The rows are grouped in 4 different ways at once. Each group adds its own fixed numbers to the row, and there is some noise. The rows also spread widely along 11 directions, which tell nothing about the answers.
Known rows, each followed by its group in each grouping:
[  4  -1  -9  -2   6   1  -4   0  10   1  27   4 -23   1  -7   4   6   5
  10 -18   0 -15   8   2   1 -10 -22  11 -17  18   9   4   1  17  -2  -2
  -6  -4   7  14  -2]
kotov (2) Q941 Q160
[  7   9 -11  16 -14  10  -3  -7 -17  -5 -20 -10  16   3   3  15   2 -24
   1  23  -2 -14  15 -13 -19 -11   6   1  16  -8   5 -24 -12  10  -1   3
  19 -17   9  -2  13]
zap (3) Q941 Q864
[  1 -11  17   0   4 -20  12   5  33 -14  11  -6  -6   7 -25   7  10  -2
  15 -14  -9   7   5  -6 -12  14   7  -8  -4   1 -17  16  20   9 -11   7
  -5  13  -8 -25   9]
kotov (0) Q254 Q299
[-35 -38  -5 -10  -1 -32  -4   0  -5   5   0  -9   5 -26 -13 -26   1   9
 -29 -35 -13   6  -3   8  16   3  32  -2  14 -17   9  25  16 -12   7 -14
  18  11   0 -15   4]
nagel (1) Q369 Q299
[  6   2   7   5  -6  -4 -16   7   5 -14  23 -18  -3 -12 -19 -18  10  -9
 -12 -13  -9 -18  -7  -2   2  -2  -6  10   0   7  27  -3  10  19   6  14
   3  -6   6  -5   5]
zap (0) Q369 Q864
[  4 -28  -3   7   2 -24   1   1   0 -20  -7 -29   9  -3  -7 -14  12 -10
 -22  -6  -7 -16  22   3 -12   7  21  -2  20 -14   2  -4  14   5   5  14
  25   5  14 -25   9]
nebal (2) Q254 Q97
[  8  -7  17  -8  22  -6  22 -15  27  -9  14 -11  11  19  -7 -16   6  16
  12  -3  -8  13  -2 -19   0  12  20   1  -6  -3  -3  13  25  14 -18  11
   1   7  -5 -26  -7]
ropil (3) Q159 Q97
[-20  -7  10  -7  10  -2   5  -1   1  -1  -8  -1 -10 -23   5  -7   7   4
 -22 -25  -9   4  -8  -6   6   2  22   0   8  -8   7  -1  -1   1   6  -7
 -15   3  -1  -1  -1]
nagel (1) Q159 Q160
[-12   7  -8  11 -17  19   1  -1 -16   9 -12  34   1   2  -3  28  -3  -5
  13  34  -4   3  -5 -16 -11   2  11  -6  -6 -13  -3 -12 -16 -18 -13   3
 -20 -18  -7  13  20]
nebal (2) Q159 Q160
[ 28  -9 -16  15   5   6  14  -5  11  11  20  -6 -13  20   0   2   5   2
  28  -5   4 -10  16   3  -6  -4 -17   1  -6  23  -5  -3   4  20 -16  15
   4  -5  10   8   5]
ropil (2) Q941 Q299
[-12  13  10  -1  -2  11   8   3   2   3 -10  25  -5  -6   2  23   1   4
  -3  -6  -2   2 -10 -12  -2  13   2  -6  -9 -15  -5  -9 -10  -6  -8   5
 -23   6 -15   9   8]
nebal (1) Q254 Q160
[ -2 -22 -21  12 -12   4  -8  -4 -24   9 -14   3   9  -5   2   3   2 -12
   7  13  -9  -5   9 -10  -6  -1  13 -11  20 -15   2  -1   5 -18 -12   2
  19 -12  -4  -2  22]
nebal (3) Q159 Q299
[-19 -13  -8 -20  14 -14  -1  -2   5  16  20  16 -21 -15   4 -13   6  24
 -17 -51  -5  -4 -16   9  16  -6   2   3 -22   1  17   5   0   7   5  -8
 -14  14   4  25 -26]
ropil (1) Q159 Q299
[  7 -10  -4  -5  19   7   1 -19  -9  -8  -7  -6   9  13   3  10  13  -5
  -1  10   4 -10  21  -8 -19  -3  17   0   2  -9  -1 -18   2   9  -8   4
   7   0   6  -7  -5]
nebal (0) Q159 Q97
[ 11 -24 -11  19 -12   1  -7  19  -6   3   9   8 -25  -3 -21   4  13 -11
  12   0  -9 -16   7   8  -8   2   8 -10   3  -1 -15  -7  11  -4  -3  15
 -11  -9  -1   2  20]
kotov (2) Q159 Q97
[ -8   7  16  -3   8  -4   4   3  18 -11   8  -5  -4  -3  -9  15   8  -3
   5  -8  -6   6   3 -16  -6   0   2  10  -6   1   7   0   5   6  -4  -3
 -16   0   3  -4   8]
kotov (2) Q941 Q299
[  1   7 -13  -8  -9   7  -7 -15 -13  -2  -6   7  16   8   9  -3   2   7
 -13   5   5 -17  -3  -5  -1  -1  -1   1  -5 -15  20 -14  -8   7  -8  15
  16   1   3  10  -3]
nebal (3) Q941 Q160
[  1  20   1  13  -6  18   5   0   2  16  17  10  -1  -8   0 -10   1   7
   5  -1  -8  -3 -24 -11  14   3  -9   1  -5   8  23  -2  -4   1  -6  15
 -13 -12  -3  10   9]
zap (3) Q369 Q864
[-10  -1  -3  -4  -1   2  -3  -3  -5   0   3  10   2   3  -9  14   5   4
  -7   1  -4  -5   4  -4  -7  -5   8   1 -11  -9  11  -8  -4  -1  -1   5
  -8  -1   4   8   7]
kotov (2) Q369 Q299
[  5  19  21   6   9  14   4   8  14 -11   1 -10 -12 -18  10   6  18  -8
 -11 -17  -7  -2 -11 -18  -1   7  -5   7   3  -1  17 -19  -3   9   2  15
 -25   1   4   4   7]
nebal (3) Q941 Q299
[ -9  -8   0  -3  11  -1  11 -10   5  -2 -11  -2   1  -2   4  12   7   1
  -6 -11   5  -1  15  -1  -8  -3  15   4   1  -5  -7  -5  -6   8  -7 -11
   2   2   3  -2  -4]
nebal (1) Q941 Q160
[  0 -22 -15  11   0  -6  14 -17   3  10  18   5   2  13 -10 -18  -2  15
  21   9  -5   7   4   3   2  -2  16  -7  -3  10  -6  19   7   1 -17   4
   6 -10   3  -6   3]
nagel (2) Q159 Q160
[ 12  11  -1  16 -11   5  -6   4   4   2  12  -5  -7  -3 -10   3   3 -15
  12  -3  -1 -13  -3  -3  -2   1 -16   2   4  12   7  -8   1  15  -6   9
   2  -7   0   4  14]
zap (0) Q941 Q864
[  6 -13  -7   5  12   5   1   1  -3   8  10 -17  -9 -15   8 -22   5   2
 -11 -18  -6  -8  -3  -1  12   0   8   2  15   6  18  -3  11   6   0  10
   4  -2   6   3   0]
ropil (1) Q159 Q97
[ 27   1  -2   3  -6   8  -8   0   4 -18  24   9 -10  18 -15   0  15   3
  10   4   2 -27   1   6 -14   3 -16   1 -26   4   2 -16  -1  22  -8  34
 -11   0   0   9  -5]
nebal (0) Q254 Q160
[-11  22   1 -14   1   4  -1  -3  16   8  10  19 -16  -2   0  14  -3  12
  -7 -26  -3 -10 -16  -8   8   3 -19  -3 -17   8   9   2  -4  15  -4   0
 -12   9  -8  20  -4]
kotov (1) Q159 Q160
[ -9   1  14 -10  30   7   3  -6   6  -6   2  -6 -10  -8   4  22  10  -7
   7 -15   3   8  16 -20  -2   0   0  11   3  -2   0  -5   7   5  -7 -17
  -9   5  -4  -7   3]
nebal (0) Q941 Q97
[-15  -1   0   5   0   5   8  -6  -4   4   4   8   7  -9  -7   1   4   9
 -14   4  -4   3 -10  -4   4   3  22   2  -7  -5  11  -5  -9  -6  -1   4
 -12  -4   5   2  -2]
nebal (1) Q369 Q97
[-11   3  -5  -2   3  -5  -3  -7  12   7  36  10 -17  -5 -17 -12  -2  11
   8 -17  -6   0  -8  -1  18  -4 -17   7 -17  23  16  27   3  13  -3  -6
  -1  -1  -2   2  -2]
nagel (0) Q369 Q160
[ -2   2   1   2   4   9   2  11  -2  10   0  10 -17  -7   1  10   3   0
  -5 -11  -4  -5   3  -7   5   6  -1   1   1  -5   3 -11   1  -2  -1   6
 -14   6  -3   6  15]
ropil (2) Q369 Q97
[-21   3  -3  -6   4  -5   5  -5   0  15  -2  -1   3 -11   6   3  -9   3
  -5 -15  -1   6  -5  -9  11  -1   1   7   3   0  14   8   0   4  -5 -16
   9   2   1   6   0]
ropil (1) Q941 Q864
[-24  -1 -11 -16  -9  -2   4 -12  -8  21  -6  37  12  11   1   8 -14  20
   3   8  -1   9 -12 -10   7   6   9  -6 -10 -19   6   8  -2 -15 -19  -6
   0   6 -12  10   4]
ropil (2) Q159 Q160
[ -5   4  -1   1   1   9  -6   3   2   5  32  21 -18  -5 -11  -2   0   8
  20   5 -11   3 -15 -13   8  -7  -7  14 -24  11  20  10   0  -1  -8   1
 -26 -16  -1  14  -1]
ropil (2) Q159 Q160

New rows. What belongs after each?
[ -1  -5  -5  -4  10  22  10  -8 -11   7  -2  20  -9   1   7   8  10  11
  -2   2   1  -5   0   0 -10 -11  21   3 -17  -5   2 -19 -15   2  -4   5
 -28  -8   5  20 -15]
ropil (1) Q159 Q160
[ -6 -24   5  16   0   1   5   9   0  -1   0  -4  -4 -11 -16   4   7 -13
  20   6 -10  11   3  -9  -9   6  26  -2  10  -4 -12  10  15  -9 -11  -7
  -8 -14  -9 -13  19]
nebal (1) Q159 Q864
[ -3  -7  -1   1  -3   9  -5   7  -9   5   5  21 -17   0  -6  10   9   2
  14  -8   3  -3  -1   1  -3   2  -2   0 -12  -7  -7 -14  -2   2  -4   1
 -20   1  -6  16  10]
nagel (2) Q941 Q864
[ -4 -23   7 -19  15   1  -7  -4  -8 -14  11   8  -1   1  -5 -12  14  14
  -3  -3  -6  -4   3  -2  -9 -10  26  15 -17 -19  16  -6   8   1  -1   6
 -19  -4   5   2 -15]
ropil (2) Q159 Q160
[ 14   2 -10   4   5  18   5  -6  -5   1   2   7  -8  10  -1   9  12   2
   1   2   1 -22  17   2 -14 -11   0  -1 -10   3   2 -12  -9  14  -3  14
  -4  -8   7   6   0]
kotov (3) Q369 Q160
[  4  -5   2  -7  17  20   4  -7  -7   7  10  10  -3   7   5   2   4  11
  20  -3   1   2  -4 -11  -2  -1   5   5 -12  -3   8  -7   7   7 -14   2
 -16  -6  -7  13  -5]
ropil (1) Q159 Q864
[  3 -24   5   6 -12 -11 -16  21   3 -18   3 -19 -12 -18 -24  -8   8 -17
  -5 -20 -12 -17  10  -1  -2  11   1   2  17  -6   0  12  25   4   0   7
  14   2 -12 -22  27]
nebal (1) Q369 Q160
[ 10  -7  16  21   1  21  10   5  -3 -19 -19 -25   1 -12  -3   1  12 -20
  -7  14 -10   0  14 -11 -16   4  32   1  26  -6  -5 -14   0   4   1  17
 -11 -13   2 -24  26]
nagel (1) Q369 Q160
[ -1  -2  -9  12  -1  -2  13 -11  -1   3  -5   2  11   5   1  13  -2  -1
   7   3  -3   0   8  -6 -10  -4   6  -5   3  -1  -5  -4  -7   3  -7   0
   6  -5   4   2   3]
zap (1) Q254 Q299
[  6 -23  -2  -5  28   6   5  -3  -6   7   0 -13  -8  -2   8  -1   9  -1
   8 -20   5  -2  23  -4   1   1   8   4  15  -5  -3  -3  19   4 -11  -5
   5   8  -3  -9   7]
ropil (0) Q941 Q97
[ 24  -5 -17   5  -9  12 -17  -9 -17  -9  19  -5   9  26 -15   0   5  -3
  15  23   3 -29  18   0 -15  -9 -12   5 -13   3  19 -11   6  18  -9  23
  20 -16   8   8   9]
kotov (2) Q369 Q864
[ 22  -6 -11  24 -11  14  13 -10  -8  -1 -16 -24  25  14   2  -1   1 -10
  -2  26   4 -13  10  -3 -11   7  18 -10  28  -4  -3 -18   4   6 -15  27
  21  -8   6 -12  22]
kotov (1) Q941 Q97
[-13   8  -6 -18   4   0 -11  -7 -10   3   3  23   2  -2   6   6  -3  13
  -2 -15  -4 -10  -2 -11   4  -4 -13   2 -12 -16  16  -2  -3   2  -3  -5
   5   3  -9  12  -8]
zap (3) Q254 Q160
[ -7   5   0   1  -3   0   2  -4   8  -5   8  -3  -1  -3 -14   4   1   3
  -8  -3  -7  -6   1  -4  -3  -3   6   6  -8   5  11   8  -1   9   0   3
  -1  -5   3  -4   2]
kotov (1) Q369 Q160
[ 16  -5  -7   3  11   3  11  -5   8   2  18   3 -11  12  -1 -11  13  12
  -3  -5   0 -13  -1   6  -3  -3   9   1 -16   9   4 -15  -1  18  -2  22
 -14  -1  16  10 -15]
ropil (2) Q159 Q97
[ -7   3  -4  -1  14  18  12  -7  -7  24  -1  20  -7  -2  12   6   1   8
   2  -3   1   7 -10  -9   8   4  11  -6   1  -3   5  -8  -4  -9 -12   2
 -20   3  -4  12   0]
ropil (0) Q159 Q97
[  0   2  -3  -3   8   0   4 -14  -4  -2  -2 -12  16   4   8  -5   5   2
  -9   1   3 -10   4  -5  -4   5   4  -2   5  -7  18  -7   2   9  -7  10
  14   3   4  -3   1]
nebal (0) Q254 Q864
[ -9  -6   6   1  16  13   0  -2  -7  -2   3  -6   2 -11   4  -3  11   1
  -4   3  -6   2  -2  -9  -5  -5  24   7   3  -7  22 -10   3  -5   2   3
 -21 -13   8   4   3]
kotov (2) Q159 Q864
[ -4  23   7  -4  -7  -9   1  -1  21  -7   5  -3   2   7 -13  11   0   1
 -14  -5  -5 -10  -3 -14   2  11 -10   0  -5   1  10   0   4  16  -1  12
   5  11   1  -7  10]
kotov (2) Q369 Q97
[  3  -7  -5  11  16  15  24  -6  10  23  27  13  -9  -1   4 -14  11  26
  12  -8  -5   9 -21   5  10   3  16  -5 -11  11   9   1   2  -9 -13  20
 -36  -7   7  19  -2]
kotov (2) Q159 Q299
[-10  10  25  -4  22  16  16   0   9 -12 -12 -11   1 -17  12  10  11   1
 -18 -11  -7   5   1 -16  -8   3  20   5   8 -12  11 -11  -3   2   4   4
 -25   2   1  -6   2]
kotov (1) Q254 Q160
[ 12   2  -3  18 -10   0  -1   1   6   3  10 -28   7  -4  -3 -17  -1 -14
   6  -1  -1  -9  -6  -5   9  14 -13  -2  24  13  18   9  18  10 -14  17
  24  -4  -1 -12  26]
nebal (0) Q941 Q864
[ -6   4  -4  -2  -6  -2  -2  -8   7   5  14   7   3  -3  -7 -12  -1   7
  -2  -2  -4  -4 -20  -6   9  10  -3  -2  -3   3  17  11   6   1 -13  11
   2   2  -5   0   3]
nebal (0) Q159 Q160
[ 13  -6   2  11 -12  -1   8   9   6   5   3  -2  -1   0  -7 -10   4  -1
   0  -6  -6  -5 -12   0   1  20   1 -13  10  -6   1  -2  12  -1 -13  31
  -3  11  -5  -8  17]
ropil (0) Q254 Q299
[ 17 -16  -6  12   5   1  -4   2   2  -8  28 -10 -15  -3 -12 -21  19  -2
   7  -7  -9 -16  -2   4  -6  -7   5   6 -12  11  13  -2   7  16   1  15
  -5 -17  11   3  -8]
nebal (3) Q159 Q864
[ 12 -14  -4  11 -26 -22   6   3  11 -14 -23 -20  12  11 -14  -8   6 -14
 -18   4  -6 -21  10   4 -17  18  17 -17  23 -12 -14  -4  13  10  -9  27
  27   7   3 -26  22]
nebal (2) Q159 Q160
[ -8   1   4   0   2  -6  17 -10  14   6   2  12   2   9  -5   1   2  11
   7   0  -6  14 -10 -10   0  11  15 -10  -4  -3  -6   3   3  -1 -13   7
 -12   4  -3  -3   6]
nagel (2) Q159 Q299
[ -3  17  15 -17   8  -6   9 -10  28  -7   2  -5   3   8  -4   2   6   8
 -12 -17  -3  -4  -7  -9  -3  10   1  -4  -3   2   7   4   8  19  -8  11
  -1  15  -3 -10  -3]
kotov (0) Q159 Q160
[  3  32  19 -19  21  18  12 -18  18  -5  -4   1  14  21  16  19  -4  11
  10   3   1   4   0 -32  -4  12 -11   0  -2  -4  12  -5   9  14 -20   9
  -5   8 -13  -4   8]
kotov (2) Q159 Q160
[-11  12  19  -3  11  -4  19   2  32  -4  12   5 -17  -3 -11  13   9   8
  -6 -19  -3  12 -10  -8   0   2  13  11 -24   9  -8  -3  -9  18   2  -6
 -31   8   7   1 -17]
ropil (1) Q941 Q97
[ -7   9   3  -4   0  -6   4  -5  12   1   5   0   1 -10   5 -13  11  10
 -25 -20  -9  -5 -24  -6   8   7   7  -5  -4  -4  20  -5  -3   7   1  16
  -8   7   7   6  -8]
nebal (3) Q159 Q299
[ -4  17   6  -8 -22   0 -14  11   1  -2  -9  17  -8  -1 -11  18  -1 -11
  -6  -3   0 -13  -7  -9  -3   9 -13   0  -4 -11   3 -10  -3   7  -7   9
  -2  12 -11   3  14]
ropil (0) Q941 Q160
[-24  18  -1  18   8  21  19 -11   6  27  23  19  -3 -20   8  -9  -5  15
  14  12 -15  29 -35 -22  22  -1   9   5  -8  17  29  23 -13 -22 -13  -7
 -30 -25   1   9   2]
nebal (3) Q159 Q160
[ -7 -17 -21  -4  -8 -14   6  -8  -5   9 -12   3   5   5   2  -7   8  12
 -30 -13   6 -23   9  22  -7  -6  20  -7   1 -13   2 -13  -9   5   1  11
  10  10  17  10  -7]
kotov (2) Q941 Q160
[  3 -36  -2  26 -17  -9   3  22   0  -2  11  -8 -13 -19 -30 -19  14 -12
   3   1 -23   2  -2   4  -5   0  31   0   8  -1  -4  15  12 -13  -1  11
 -10 -14   5 -22  18]
ropil (3) Q369 Q299
[ 22  -8 -10  25 -23  16  -1   3 -13  -2  -2 -19  13  -2  -4 -22   3  -8
  -6  20  -7 -22 -12   3  -3   8  16 -10  25  -3  15  -9  10   1 -11  41
  10 -15   0  -3  24]
kotov (1) Q159 Q160
[  7  14  -2 -16  14   8   8 -23   2   1 -14   4   7  27  10  24  -4  -2
  13   6   7  -7  23 -18 -15  -1  -8  -3   2  -2  -4  -7   3  20 -18  -2
  18   7  -6  -5   0]
ropil (0) Q159 Q160
[ -6  -4   8   3 -18  -4 -14  22   0  -6  -3   7 -16 -21 -19   7  15 -14
 -19 -19 -10 -13 -10   1  -2  13   3  -6   3 -12   3 -11   2  -6   4  15
 -16  10  -6   0  19]
nebal (0) Q369 Q299
[  2  17   4 -18  15  18   3  -3   3   7  -8  14  -3  13  13  28   4   9
   1 -18   7 -11  10 -15  -4   8 -20  -6  -2 -12   4 -18   3   7 -10  11
  -8  17 -12  15  16]
kotov (2) Q369 Q299
[ -8 -31  -9  19   3  -4  15  13  -3  13  -9  -3 -17 -19  -5  -3  15  -6
  -5 -17 -11  -4  10  12  -9  -1  27 -10  14  -6 -13   2   2 -10   5  -2
  -8  -4   6  -6  10]
kotov (3) Q254 Q864
[ -4   2 -10  -5  21  17  -9 -21 -17   1  27   0  10  -4  12 -10   2  12
   7   7   0   0  -4 -17  12 -14  -5  20 -14   0  40  -3  -2   0  -6  -3
   3 -17   9  13 -13]
nebal (3) Q941 Q97
[  3 -22  -2  23 -17   1   3   6  -5  -5   2 -13   8 -15 -11 -15  11  -7
  -5   9  -9   1 -12   4  -2   6  28   1  11  -6   6  -6   2  -9  -7  18
  -7 -13   5  -5  14]
nebal (1) Q941 Q299
[ -5  -6  -3  -1  11   9   6 -10 -12  10  -6   1  10  -7  10  -3   2   5
  -6  -5  -2  -1  -4  -8   3   1  20  -4  13 -13   6 -14   4  -4  -6   2
  -1  -2  -2   4   1]
zap (1) Q159 Q97
[-15  -1  13  -5   6  14   1   1  -6   5   0   2   6 -22   5 -11  13   7
 -21  -7 -10   7 -28  -7   7   9  31  -2   9 -20  27 -12   4 -19  -2  17
 -31   3  -1   5   4]
kotov (0) Q159 Q299
[  9   2   5  -1  21  22   3  -3  -9   2   6  -2   2   1  18   0   8   8
   7  -5   2  -6   1 -12   2  10  -8   3   4 -10  20 -16   7   2  -9  17
 -12   0  -4  11  11]
nebal (2) Q254 Q864
[  0  10  -3  -1   6  26  -4 -16 -15  -1   3  18  11  10   4  26  -2   0
  28  25  -1   6   0 -27  -9  -4  -2   4 -14  -6  10 -10  -5  -4 -18  -2
 -10 -16  -9  16   6]
nebal (1) Q159 Q299
[  9   3 -12   7 -11   2 -16   1  -5  -6  16  -3  -5  -5  -3  -4   6  -9
   4  -5  -5 -17  -3  -8   2  -3 -21   5  -4   4  21  -4   2  10  -4  11
  10  -8   3  10   8]
nebal (3) Q941 Q299
[ -2  29  18  -3  18  15  28 -25  21   5  10  -4  17   4  23 -24   0  29
 -12  -5  -5  12 -27 -19  16  13   3  -1  -2   4  28   2  -6  11  -8  24
 -12   7   2  -2  -9]
nagel (3) Q254 Q160
[ 10  14  -5 -11   7  -2  12 -23   1  -3 -27 -18  28  18  26   3   0   8
 -32 -14  10 -22   9  -6  -6  14  -4 -13  16 -15  11 -23  -3  22  -7  25
  32  23   5   3  -1]
nebal (1) Q254 Q299
[-15  10   5   1  -6  -4  -2   7   7   8   7  -4 -14 -20  -6  -5  -3   0
 -15 -28  -8  -3 -14  -6  17   8  -9  -1   2   9  16   8   1  11   7  -1
   0   5  -4   4  11]
nagel (1) Q369 Q864
[-17  -1  15  -5   7   6   9  -4   5   4  -5   0  15  -8  -1   5   2   3
   1   0  -4  19 -12 -16   6  13  20   0  12 -16   9   5  12 -17 -16   3
 -14   6 -11 -11  17]
kotov (0) Q941 Q299
[-10   4   2 -12  -1 -14   6 -18  11 -12  -7 -14  27  16 -15   7  -2   3
 -12   3   0  -5  12  -9 -13   0  17   1  -5  -7   5   6   6  17  -5  -2
  25   4   3 -16  -1]
kotov (1) Q369 Q864
[-29  -5 -17  14 -15 -17  18  -3  10  22  -1  22 -13 -10 -13   3  -4   1
  -4   1 -16  11  -7   0   0 -11  25  -4 -10   9  -6  22 -18  -9  -1 -19
  -5 -12  12  -2  -8]
ropil (3) Q159 Q160
[  4  -9   0  12  14   6  29 -13  11   8   5  -8   9   3  10 -18  15  16
  -9   2  -3   6 -10   2  -1   6  31  -4   1   3   9 -10  -4  -2 -10  23
 -20  -5  17   2  -6]
nebal (2) Q159 Q299
[-1  3  0  9  0  3  0  1  1 -6 10 -6 -2 -8 -3  1  6 -2 -3 -6 -4 -8 -4 -6
 -2  1 -2  5 -7  3 15 -6 -4  9  2  6 -5 -7  5  8  1]
nebal (1) Q254 Q864
[ -3  -4   1  12   2   2   3  -7  -8  -5   0 -10  15  -3  -6  -1   4 -10
   2  16  -6  -1   5  -7 -12  -6  18   2   8  -4  10  -6  -1   1  -2   3
   2 -12   8 -10   3]
zap (0) Q254 Q864
[ 32 -45 -26  23   7  14 -15   8 -29   3  23 -10 -15  -1  -7 -11  12 -15
  35   5  -1 -22  28   8  -5  -2 -10  -5  17   3  -3  -1  24  -4 -14  16
  14 -16  -4  -2  24]
nebal (0) Q254 Q97
[-10   1   9   4   7  17  -1   6  -5  -3  -2   3  -9 -21  -1  14  12  -4
  -7  -8  -7   4  -4 -12  -2   0  13   7  -1  -6  12 -10  -6  -7   3   0
 -25  -5  -2   8  11]
nebal (1) Q369 Q299
[-11 -12 -10   1  -2  -9   6  -3  10   9  30  29 -16   5 -26   5   3  13
  19  -2  -6   2  -4   8  -2  -7   3   0 -31  11  -5  22  -2  -2  -9  -6
 -16  -6   0   6  -9]
kotov (0) Q254 Q160
[ -4  -6   3  -5  -8 -22 -13  -1   2 -21   8 -11  13   7 -17   1   0  -8
   2   4  -6 -11  10 -13 -11   6  -5   5  -4 -10  12   8  14  10  -4   2
  24   0   0 -14  10]
nebal (2) Q254 Q864
[-25   5   1  17 -28 -11   2   8   8  12   5  16  -2 -20 -22  -2  -4  -6
  -7  10 -15  12 -34  -9  14  19  17 -11   3  -3   4  14   1 -20  -8   4
 -10  -1  -5  -7  17]
nebal (0) Q159 Q97
[  2  13  -2 -19   6  -8   0 -15   9  -4  -4 -11  12  15   9   5  -4   3
  -2 -14   0  -7  10 -20   1   2 -18   4   2  -5  16   2   9  21 -11  -1
  31  13  -1  -5   0]
ropil (3) Q941 Q299
[ 19 -14  12  29  -4  16  12  16   6   1   8  -7  -6 -12  -8 -14  15  -9
  22   6 -18   7 -15 -10  -4  12  20  -8  20  -4  -6  -4  18 -11 -14  28
 -24 -15  -9 -15  26]
zap (3) Q159 Q299
[ -2 -23  -4  -2 -21 -23  -2   7   8  -6   2   9  -1  10 -27  -7   2   3
   2   1  -9  -8   1   4  -9   8  18  -6  -5 -13 -12  11  14   2 -11  11
   7   4  -4 -14   7]
ropil (2) Q159 Q160
